The rows are grouped in 4 ways, from coarse to fine. Each group lies inside one group of the grouping before and may be the whole of it. The rows also spread widely along 14 directions, which tell nothing about the answers.
In the rows, 128 means zero.
Known rows, each followed by its group in each grouping:
[ 98 132  95 142  92 131 146 108 169 103  83 125 126 147 140 152 143 178
 119 123 151  93 132 141 121 136 124]  J609 J933 rem mor
[155 105  90 115  62 119 161 120 176 106 114 142 106 106  85 108 101 148
 150 113  92  87 112 123 113  94 168]  J609 J670 Bim Rurop
[169 123  69 117 102 149 139 153 165 126 121 143 119 106 118  92 114 136
 106 125 115 107 159 129 141 138 155]  J398 J430 bok Vuv
[121 134 147 161 128 136 149 116 128 109 122 155 156 146 163 107 106 148
 170 147 113 122  85 115 124 166 107]  J609 J670 Bim Beme
[164 109 142 145 104 126 124 131 114 138 120 145 181 138 153 112 100 131
  81 125 158 157 113 133  88 154 119]  J398 J258 nam vesup
[156 104 130 152  93 153 111 106 146 105 158 123 149 149 105  74 119 156
 152 130 137  95  72  91 122 133 142]  J398 J258 nam Nos
[ 94 160 145 115 117 144 130 145 125 120 121 146 117 137 150 117 146 136
 164 170 112 135 143 158 134  92 121]  J609 J670 ludi momev
[150 130 133 135  84 138 135 171 193 143 137 110 121 109  95 134 147 155
 142 142 127 134 125 162 159 109 132]  J398 J430 visok Tovaf
[177 128 114 152 165 143 151 115 102 111 121 170 142 111 130  65  77 127
 152 147  93 149 120 112 136 178 138]  J398 J430 visok Batuz
[143 145 115 134 151 130 151 122 129 121 115 147 123 124 104 122  95 128
 109 139 119 180 172 162 162 125 139]  J398 J430 bok fur
[120 159 141 115 118 176  88 136 111  90 137 131 127 174 134  89 121 115
 137 154 141 144 127 126 108 127 124]  J609 J933 zibi paf
[132  86 157 157 132 128  66  89  95 110 156 107 185 155 153  91 137 144
 116 111 166 136  99  82 110 125  84]  J609 J670 tek devug
[182 104  86 106 107 118 135 155 162 174  67 145 118  58 132 121 105 151
  75  97 138 144 129 118 110  70 124]  J609 J670 tek gur
[119 121 121  98  80 143 119 150 157 153 144 118 161 161 172 139 122 109
  58 119 148 108 127 126 103 125 123]  J609 J670 ludi bur
[142 116 150 109  76 141 143 146 129 142 167 112 135 144  71 143 108 112
 101 151 143 151 104 166 113  76 161]  J398 J430 bok Vuv
[121 149 152 127 169 124 111 116 143 163 106 133  96 126 166  95 141 144
 116 160 134 143 140 158 138  86 140]  J609 J933 zibi paf
[ 93 151 140 107 136 122 125 134 146 163 131 117 108 142 174 129 157 126
 100 164 137 128 148 177 130  89 148]  J609 J670 tek gur
[134 128 138 130 135 126 142 133 114 132 143 131 148 130 129 123 120 114
 130 151 114 155 142 157 135 141 133]  J398 J430 visok Batuz
[123 148 138 104 177 108 125 110 151 164 125 104 122 144 145 159  91  81
  78 116 127 165 119 127 136 129 129]  J609 J933 rem mor
[115 144 166 112  84 108 135 169 177 136 148 101 134 129 100 182 130 104
 156 125 114 170 122 162 142 105 113]  J609 J670 tek gur
[135 122 156 122 115  71 106 137 166 141 169  61 125 129  95 172 142  88
 110 111 133 168 142 172 122 129 147]  J609 J670 tek gur
[182 171 145 144 132 200 154 174 175 137 116 176 110 110  98  83  58 148
 153 163 116 182  65 113 169 121 126]  J609 J670 Bim Beme
[122  89 148 168  72 103  93 126 145 121  85 114 151 103 159 119 188 213
 172 117 166  92  87 110  91  85  72]  J609 J670 tek devug
[ 91 155 111 116 139 146 170 151  78 125 130 124 131 136 146 159 133 103
 165 181 110 110 108 157 118 159 139]  J398 J430 bok fur
[140 112 115 161 129 142 125 130 134 138 115 116 151 119 150 120 146 172
 113 139 160 113 108 129 132 149 111]  J398 J430 visok Tovaf
[175 107 100 150  93  62 125 114 134  96  63 140 132  92 136 111 115 150
 107  90 135 149 177 151  63 147 133]  J609 J670 tek devug
[152  81 151 160  82 126  78 127 149  92 191  93 201 154  93 117 150 140
 118 100 150 162 164 130 155 157  89]  J398 J430 visok Tovaf
[106 125  95  99  93 119 132 154 107 131 105 126 124  95 137 139 181 143
 157 151 119 106 162 165 111  84 132]  J398 J258 nam Nos
[120 151 202 136  60 137 139 164 199 129 151 137 125 155 102 130 131 142
 185 160 108 155 110 177 146  95 129]  J609 J933 zibi paf
[133 104 150 146 118 103  95 108 112 104 172  92 198 178 154 134 118  91
 112 103 140 130 111 106  96 205  99]  J398 J430 visok Tovaf
[148 105 109 139 109  94 136  73 187 113  98 146 123 136 143  90  99 150
 127  93 104  85 123  97 113 135 143]  J609 J933 rem mor
[118 141 136 136 114 111  96 140 159 123 127 114 173 165 172 149 133 116
  75 105 159 164 185 151 133 167  85]  J398 J430 bok Vuv
[154  78 141 183 177  88 128  93 113 148 139 120 171  96 160 108 131 152
 138 120 123 133 103 110 140 174 107]  J609 J670 Bim Beme
[170  75  94 143 106  74 118 120 166 138 128  81 129  79  90 142 148 145
  94  85 136 126 160 141 126 125 147]  J609 J670 ludi bur

New rows, each followed by its group in each grouping:
[117 125 141  87 123 159  85 164  84 125 197  86 141 147 116 123 154  67
 150 159 118 134 118 131 113 127 136]  J609 J933 zibi paf
[109 177 168 129 139 159 135 117 149 134 135 164 132 180 170  88  97 124
 145 170 115 138  97 131 146 124 132]  J398 J258 nam Nos
[144 155 137  93 168 163 109 168 113 173 117 132 116 110 155 115 105  93
 120 150 123 159  94 111 125 107 116]  J609 J933 zibi paf
[165 112 143 162 121  91 142 150 131 134 114 148 168  85 135 126 128 140
 168 126 104 170 145 150 136 170 103]  J398 J258 nam vesup
[138  89 128 168 129  74 138  69 158 106 143 114 152 136 121 124 117 146
 126  96 115 121 134 127 138 163 136]  J609 J670 Bim Beme
[144 110 122 127 120 122 103 137 123 122 153 106 169 136 126 130 132 109
  85 115 143 163 171 147 129 155 114]  J398 J430 visok Batuz
[157 141 144 139 144 101  81 124 105  77 154  99 138 123  69 117 126  95
 169 117 120 210 171 146 136 151 121]  J398 J258 nam Nos
[161 129 136 159 144 107 128 123 160 149 140  93 119 130 136 118 125 131
 103 143 144 122 101 155 118 176 162]  J398 J430 visok Tovaf
[122 158 142 107 108 174 127 170 144 146 154 129 131 152 142 120 119 110
 104 167 134 146 120 150 133 116 137]  J609 J670 ludi bur
[131 158  87 155 189 132 117 131 111 111 100  92  88  98 141 119 147 140
 171 152 133 107  93 116 127 182 139]  J609 J670 tek devug
[163 151 156 122 134 148 107 100  86  83 112 182 109 149 116  30  76 118
 154 158 109 177 138 129  86  96 151]  J609 J933 zibi paf
[121 141 106 120 173 168 147 116 106 157 125 138 133 143 173 117  88 117
  79 154 140 119  80 112 128 140 141]  J609 J670 Bim Rurop
[148  97 161 118  99 118  88 110 135 120 161 128 175 153 139  94  98 102
 121  94 119 134 103  76 106 113  99]  J609 J670 ludi momev
[182  99 116 149  98  84 151 159 157 148 114 118 126  64 123 124 129 139
 149 123 108 119 107 146  97 160 153]  J609 J670 tek devug
[140 114 109 144 131 170 143 149 134 140 125 136 154 102 138 119 117 155
 153 134 123 115  68  84 158 138 101]  J609 J670 tek devug
[141  92 183 147 113 119 134 105 126 144 186 120 137 136 106  92 125 137
 153 165 117 126  75 148 121  92 162]  J609 J670 Bim Rurop
[161 150 151 146  86 168 136 183 129 122 123 149 131 124 138  91 108 140
 165 174 134 134  61 134  84 152 136]  J609 J670 tek devug
[118 132 127 146 145 124 112 104  68 101 124 134 167 152 158 110 134 129
 111 147 153 160 161 154 103 161 121]  J398 J258 nam Nos
[126 105 155 139 102 125 150 106 131 116 152 150 202 168 150 134  73 109
 127 104 110 144  90  92 123 162  94]  J609 J670 tek gur
[146 134 120 131  94 113 140 174 149 118 132 116 111  91 118 121 152 127
 192 151  97 117 123 158 110 152 149]  J609 J670 tek gur
[ 68 140  90  94 109 112 147  96 143 104 111 132 157 165 149 175 122 112
 125  94 102 110 170 121 154 120 104]  J398 J258 nam Nos
[108 133 145 130  99 162 160 151 127 120 141 151 162 135 107 142 131 149
 159 161 112 162 140 162 175  99 101]  J398 J430 visok Tovaf
[155 106  97 139  72 136 123 133 158 123  76 151 148 110 141 107 131 187
 113 108 154 104 122 112 107 108 109]  J398 J258 nam vesup
[121 129 111 132 119 113 135 104 141  98 139 123 139 155 133 125 110 116
 112 120 117 129 154 145 124 162 144]  J609 J670 Bim Rurop
[190 123 118 124 151  80 141 106 128 139  94 178 124 100 143  70  66 104
  91 113  94 175 184 143 110 124 153]  J398 J430 bok Vuv
[127 135 194 152 123 111 130  92 154 117 187 119 155 194 110 126  86 103
  93 135 133 186 132 168 141 147 150]  J609 J670 ludi momev
[143 118 128 142 108 117 149 124 149 133 128 124 130 123 125 124 114 138
 131 134 120 117 101 134 117 135 147]  J609 J670 ludi bur
[121 134 138 126 139 115 125 140 113 160 102 144 182 145 224 138 116 111
  72 129 145 146 139 137  96 173  86]  J398 J430 visok Batuz
[131 135 141 124  71 144 125 140 110  98 104 154 153 145 126 119 109 139
 120 136 145 164 137 143  87  98 107]  J609 J670 ludi bur
[118 188 106 141 152 180 119 153 125  93 120 126 118 155 136 114 135 135
 124 172 148 160 164 166 154 174 126]  J398 J430 visok Tovaf
[156 128  82 102 119 162 149 118 119 130 104 193 143 142 174  64  64 121
  41 132 124 134 164 127 104 129 154]  J609 J670 Bim Rurop
[147 135 111 120  64 105 142 153 131  86 104 125 154 120  89 168  99 105
 160  96 114 155 127 133  89 156 114]  J398 J258 nam Nos
[134  91 124 119  93  95 138 104 102 122 111 134 165 121 134 136 113 124
 155 104 111 101  86  94  83 113 113]  J398 J258 nam vesup
[134 141 151 144 131 137 107 113 170 134 150 131 131 176 174  77 125 131
  93 154 141 123 135 146 121 165 151]  J609 J933 rem mor
[150 114 131 134 175 124 117 128  71 156 110 145 161  97 172 108 113 122
  93 136 139 174 135 123 114 129 102]  J609 J670 ludi momev
[121 140 114 143 112 103 131 103 166  85 103 111 110 130  87 151 122 148
 144 104 126 143 149 142 143 119 128]  J609 J670 ludi momev
[ 80 160 110 102 147 124 130 154 116 131 127 100 143 138 159 185 157  96
 127 140 118 143 173 163 154 147  97]  J398 J430 visok Tovaf
[127 145 118 129  87 103 115 106 138  62  95 132 142 161 115 131 109 125
 120  99 134 159 184 150  99 143 112]  J398 J430 visok Batuz
[114 167  91  95 115 174 162 166 117 119  97 155 125 126 148 132 105 113
 158 157  99 109 108 121 123 136 121]  J398 J430 visok Batuz
[111 132 143 142  68  91 171 153 175 118 119 113 138 127  97 200 144 140
 141 135 122 160 162 211 126 147 133]  J609 J933 rem mor
[125 128 100 127  88 119 205  83 190 119  98 172 105 140 117 114  77 159
 128 125  84  86 120 136 142 100 179]  J609 J670 ludi bur
[130  96 102 110  71 120 158 114 117 132  94 154 162 133 160 125 112 145
  93 119 129  89 121 126  77 104 127]  J398 J430 visok Tovaf
[143 154 163 149 109 151 139 155 145 118 134 170 163 155 164  97  91 126
 126 155 123 175 131 151 124 175 112]  J609 J670 Bim Beme
[161 161  66 113 121 167 101 146 141  83  89 138 121 130 121 101  87 120
  87 102 143 158 166 102 121 153 116]  J609 J670 ludi bur
[150 109 107 133 110 129 130 118  78  89 119 135 178 129  91 142  97 120
 108 108 143 181 149 130 111 145 111]  J398 J258 nam vesup
[120 141 138 143 190 116 147 129 116 162 102 155 131  89 183 110 131 139
 172 156  88 144 126 124 165 126 101]  J609 J670 ludi bur
[166 141 117 155 118 136 106 146 121  95  73 164 181 116 143 116  92 145
 122  95 150 201 152 108 120 169  61]  J398 J258 nam Nos
[ 99 127 157 136  70 136 128  93 204  99 142 135 140 182 105 122 122 170
 134 113 132 131 130 130 168  69 115]  J609 J670 tek gur
[164 144 149 174 115 161 147 152 171 146 120 162 131 130 154  77 110 177
  98 172 153 156 117 170 137 154 151]  J609 J670 tek devug
[147 100 103 133  79 110 108 129 151 107  99  93 146 121 122 153 127 137
 128  85 152  97  84  89  70 154 105]  J609 J933 rem mor
